The rows come from 4 hidden closed curves, with some noise, and rows from the same curve form a group. Each curve winds through 6 dimensions. The rows are also pushed far along 5 directions, which tell nothing about the answers.
Some rows, each with its group after it:
[-38 -18 -14  42  -4 -11  -4   5   5 -15 -14 -37  27  25 -50   6   5  -8]
k535
[ 55  12  29  -8   4 -33 -15   5   0 -19  25  24  -4  -9  -7 -32 -48  17]
k535
[  6 -29  24 -28   2  33 -54  49   9   4  -8  -8   5  11   4 -41  -4 -28]
k865
[ 21  21 -12  43  27  32  35 -17 -11  -3   7  11 -24 -29 -29   7 -31 -21]
k535
[ -2  12  -9  51  28  35  17   4  17  29  -4  -2 -18 -15 -29  27  -8 -23]
k142
[-43 -16   5 -15 -22 -27 -16 -26   4   9 -12 -29  37  29  15  12  27  18]
k865
[-31 -29  -1  18  -5   4 -25 -21  30  17 -22 -17  61  27 -26  21  15  -9]
k535
[ 23  29  -6  33   5 -24  45 -44 -14   1  -2  28   8 -16 -19   7 -13  11]
k865
[ 20 -13  24 -13   3   9 -16  -2  28   6  16 -10   9  -1  32 -11 -14 -29]
k535
[ 30   8   4   3   4 -12 -10  -9   9  -5  -5  16  12   4 -25  -2 -23  10]
k142
[ 15 -18  12  29  18  31 -20  22  24   2  19  13   1 -13 -33  -4 -36 -36]
k142
[-13  20 -12 -12 -12 -32  28   7 -35 -17 -12  10  -1   4   1 -10  35  33]
k865
[ 21  17  -5 -20  -7 -28  19  15 -33 -18  -9  14 -12 -11   7 -27   8  41]
k586
[-12  24   6 -16 -13 -36  25 -40 -19   7   2  26  15   3  20   6  22  27]
k865
[-13 -14   9 -19  -8  12 -18 -29  25  26 -21  -9  47  25  28  -4  27 -17]
k142
[  2  25 -12   9   1 -17  40  22 -32 -10   6  17 -39 -14   6 -24   8  21]
k142
[ 11  -4  -7  37  15  22  16   5   5   8  -8 -21  -3 -14  -8  -1  -7 -16]
k142
[  3  25  -4  -8   8   2   9  31 -32  -6   9   1 -60 -21   2   6  -2  28]
k865
[ 12   9  -3  15  19  44  14 -20  -4  26  -3  14 -12 -27  -1  26  -7 -20]
k535
[ 10 -43  13 -18   4  51 -41  19  22  11   6  -6  10 -10  20 -11 -13 -32]
k586
[ 27  18   0  34   6 -37  31 -14  -9  -6 -18  26  38  -7 -46 -15  -6  22]
k142
[  4  10 -13   1   2   2  29 -21 -16   2  -3  22  -1 -24   0  26   6  16]
k586
[-11  -9  -1 -42 -15   6 -33  -4  15  12 -25  -8  18  32  29 -11  24   4]
k142
[  7  39 -14  29  14  -3  38 -37   1  26 -16  18   1  -8 -11  32  11  14]
k865
[ 27   1   0 -11   4  17  -3 -48  19  18   6   6  12 -12  36  21 -11   6]
k865
[ 37   9  15 -42  -6 -20  -9 -15  -7  -5  -2  13  16  -5  30 -23  -5  37]
k586
[-14  14 -17 -10   1   6   9  24 -30  -3  -2  12 -44 -14  -7  12   8  26]
k535
[ -2   7  -6  14  -3 -33  13 -19  -7 -19 -10  -7  25   7 -37  17  -3  17]
k586
[-18 -24   3  24  12  38  -3  -1  22  10  27 -15  -4 -14   4  28  -9 -41]
k586
[ 48  20  34 -16  15   4 -24 -12  24  10  26  20  -7  -4  20 -16 -39  -2]
k586
[ 33  15  24 -15   2 -19  11   3 -10 -13  31  25 -18 -19  22 -23 -20  -3]
k535
[  6  -8 -11  27  15  27   7  35  -8 -16  10 -12 -26 -22 -22   3 -12 -12]
k865
[-18 -35  -3  -2 -16 -21 -32  39   6 -30 -18 -34  40  32 -25 -30  15  11]
k865
[ -1  -8  14   7   3   4  -4  24  17  15   8   2  -3  -5   1   7   5 -28]
k535
[ 13 -16   7  29  13  24 -24  29  12   3 -18  -1  13   6 -49 -25 -22 -32]
k535
[ 26  -4   9 -29  12  46  -3 -31  11  15  18   5  -8 -27  51  10 -18 -14]
k535
[ 19  24  -3   1   1 -20  28 -22 -20 -15  31  27 -26 -22  14   7 -18  23]
k865
[-11  15 -12   5  -6 -24  42 -12 -34 -15   6   0 -10 -17   9   9  18  25]
k142
[ 17  26   3 -16   4 -20  19 -24 -14  -8  19  12 -15 -18  19  18  -7  35]
k586
[ 23  -5  10  23   9   6  10  22  -6 -14  17  21  -4 -19 -19 -32 -24 -21]
k142
[ 27  15  -7  35  10  -7  42 -20 -14 -16   8  29   7 -26 -26  -1 -16 -10]
k142
[ 29  17  16  35  16 -10  10 -11  21   5   3  11  23   4 -24 -17 -18 -18]
k586
[-18  15 -16 -18 -12 -18  48 -27 -36  -8   7  21  -4 -20  34  15  34  31]
k142
[-18  -6   1 -18 -14 -16  -8 -31  -7  -5  -3   2  32  13   3   3   9  23]
k535
[ 26  -8  14  20  11  13 -33  47  15  -7   2 -14 -20  11 -27 -39 -37 -29]
k586
[ -4   4  12   1   0 -18  -1 -34   7  16  -3  -8  33   2   5  23   8  20]
k865
[ 21  19 -18  55   6 -36  43   3 -10 -13  -5  19   1 -13 -44  -7 -10  19]
k586
[ 53 -14  13  20  20  25 -22  42   1 -15  11  17 -15 -25 -40 -36 -55 -17]
k865
[-12  14 -16 -22  -6 -14  29 -14 -22  -3   3  -4 -10 -15  34  22  29  43]
k586
[ 22  14  15 -51  -6  -3 -30  12  -9  -7   0   9 -26  16  29 -46 -15  17]
k535
[ 32  16  -4  16  15  14  -3  23   0  -4  -1  17 -32  -8 -32 -10 -30  -9]
k142
[  9  36  -6 -39 -10 -33   9 -19 -18   2 -11  21 -12   6  24   5  16  53]
k586

New rows, each followed by its group:
[-14 -16   4 -22 -19 -34  -7  40 -25 -30  -1   7  10   9  -5 -47  15  28]
k142
[ 43 -11  12  16  17  26 -21   5  26  -1   8  -5  12  -8  -7 -11 -31 -21]
k865
[-10  12 -14 -30 -13 -10  19 -19 -16  -3   4  -6 -20  -1  51   8  24  27]
k142
[ -7  20 -13  42  18  18  23   9   6   6   2  -5 -23  -4 -20  20   7 -19]
k865
[  0   4 -10   5  10  26   8 -11  -5  15 -12 -12  -8 -16   4  31   6   3]
k142
[-22 -16   5 -22 -14  -7 -32  -2  16  19 -33 -10  41  36   2 -14  25   7]
k865
[ -9 -17  10 -22 -18 -38 -39  26  -4 -16 -27 -16  36  33 -24 -31  11  30]
k142
[ 15 -23  24 -26  -5   2 -24  10  20  -6  13 -10  17   5  30 -27  -9 -22]
k535
[  2 -10   7  -4  13  51 -24  27   5  24  -4   5 -29  -9   1  -8 -11 -29]
k865
[-36 -25 -13  20 -10 -13  10 -13  10  -7 -18 -38  52  17 -11  14  32  -3]
k586
[-43  13 -28  17  -2  -1  45 -18 -21   8 -17 -12   4  -3   3  38  52  10]
k865
[-17 -14  -7  38  16  36  17  11  20   4   5  -5   5  -7 -22   3  -1 -52]
k535
[  8  26 -15 -34  -3  -2   6  25 -38 -14   5  21 -65 -17  11   4  -2  37]
k142
[  4   5 -14   2  -1   0   2  22 -15 -13 -19 -12 -19   6 -10 -15   4   3]
k142
[ 19  10   1  17  -9 -47  -8   5  10 -23  -9  10  22  35 -34 -43 -13  12]
k865
[ 77  25  15   0  15  -3   1 -12  -4  -9  23  40 -26 -27   2 -24 -58  12]
k865
[-14 -26   4   8  -7  -8 -12   5   3 -11   3 -18  27   3 -13   3   0  -4]
k535
[-10  20 -14  50  10  -6  39 -34  -2  18 -10   5   6  -7 -29  27   1  -7]
k865
[ 21 -19  16  28  -1 -42 -32  37  21 -36  -7 -17  46  28 -64 -48 -30   6]
k586
[ 17  28 -18  58  14 -14  55 -29  -9   2 -12  33  16 -19 -49  15  -5   5]
k865
[  9  12   6  15  15  26  11 -14  -4  25  10  10 -23 -27   6  35  -7 -19]
k535
[-33 -13 -12 -10   0  47 -10  15   2  19  11 -14 -48  -8  31  30  11 -28]
k586
[-32  -6 -19  16   1  17   8 -22  13  31 -37 -22  31  14  -6  31  38  -4]
k865
[-47 -10 -11   1 -10  -4  -5   0   4   8   0 -19  -6  16   4  23  20   9]
k865
[ 21  16  19   1   5  -8  13 -18 -10   3  19  37   0 -17   3 -10 -17  -3]
k865
[-32  -9 -14   5  -1  22   7  -4  14  22 -12 -10   9   7  17  19  34 -12]
k586
[ 12  26   8  33  12 -23  32 -29   6  -2  17   8  12  -5 -12   7  -8  -4]
k586
[ 35   4  13   6  21  37 -14   0   8  18  13  25 -19 -26  -8   5 -37 -16]
k535
[  9  14   3  14  -2 -36  -9   7  -6  -7  -9   4   4  13 -36  -7 -11  24]
k535
[ 31 -25  10  20   8  23 -37  20  38  -2  -4   7  30  16 -29 -39 -29 -37]
k865
[ 11  33  -5  18  -1 -54  39  -9 -18  -8   8  28  -6 -15 -22  21   1  41]
k535
[ 14  28  19 -44  -9 -25 -11 -16  -4   6   3  19   3  15  41 -15  17  29]
k865
[ 29  22   8  10  23  40   4 -18  11  30   5  21 -24 -19   6  12 -22 -25]
k535
[-24 -33 -15  -8  -3  37 -20  29  -6   3 -14 -30 -14  -5   3   6   8  -5]
k865
[-40  25 -28  11  -8 -31  34  22 -31 -27  -6 -10 -36  17 -20  -9  23  23]
k535
[  0   7  -2  -3 -12 -46  11 -37   4   0  -9  -6  37   9   4  21  13  39]
k535
[-15  -9   1  40  16  16  -3  29   6   4   2 -21  -8  -6 -40  15  -9 -16]
k865
[ -8 -32  10  18   6  23 -25  -5  51   6   5 -22  40  20  -7  -9 -14 -46]
k535
[-25  -2  -7 -11  11  51  24 -15  -8  17  23   1 -27 -35  43  44  21 -20]
k586
[ 22 -12  10 -20  -5   4 -14   8  -9  -8   8  -7 -10 -11  27 -19 -14   3]
k586
[-31  27 -15   1  -8 -30  34 -32   5  17  -8  -3   5  13  20  38  41  19]
k535
[-21  10 -21  33   6   1  32   8 -18   6 -13  11 -13 -11 -37  15  10   3]
k865
[ 42  -3  18   1  12  16 -45  46  23  -2  -5  12  -9  18 -25 -53 -34 -22]
k865
[-16  24  -5 -36 -14 -22  12 -56  -1  10  -7   0  14  22  46   9  26  30]
k535
[ 34   1  13 -37   1  10 -26  32 -15 -10  -7   3 -21  -6  11 -37 -16  10]
k586
[-16  -4  -9  13  -9 -19  -9  23  -5 -12 -10  -4  -8  20 -36  -6  -3  -3]
k586
[  1  27  -2 -10 -11 -47  18 -49 -21 -14   4   9  14   7   6   7   0  46]
k535
[  4  -3  -8  52  20  12   0  39  -4  -1 -10  -7 -19 -14 -67   0 -30  -8]
k865
[  6  12  -9  -8   6  21  11  48 -24  -2   7  13 -62 -20  14 -19   2   4]
k586
[ 27  25  16  -9  -6 -42   7 -27   1  -2  22  37   4   1  13 -11 -17  23]
k586
[-10 -14   2  23  13  32   0  41  10  -5  21 -19 -35 -10  -6  -5 -12 -48]
k535
[ 44  27   5  37  10 -32  29 -34   0   3 -15  39  38  -7 -43 -13 -20  11]
k865
[  3  -5 -10   2   6  23   5   9 -10   0  -5  11 -12 -19 -13  13  -6  -6]
k586
[ 33 -10  11  -9   8  22 -27  12   3  -9  -4  -9  -4  -1  -4 -35 -34 -11]
k535
[ -9  -6  10 -26  -4   8 -26 -11  14  26 -14 -12  19  12  23   8  16  12]
k142
[-20  -5  -3  13   5  16   5  37  -6   1   9 -12 -33  -3   6 -17   7 -14]
k142
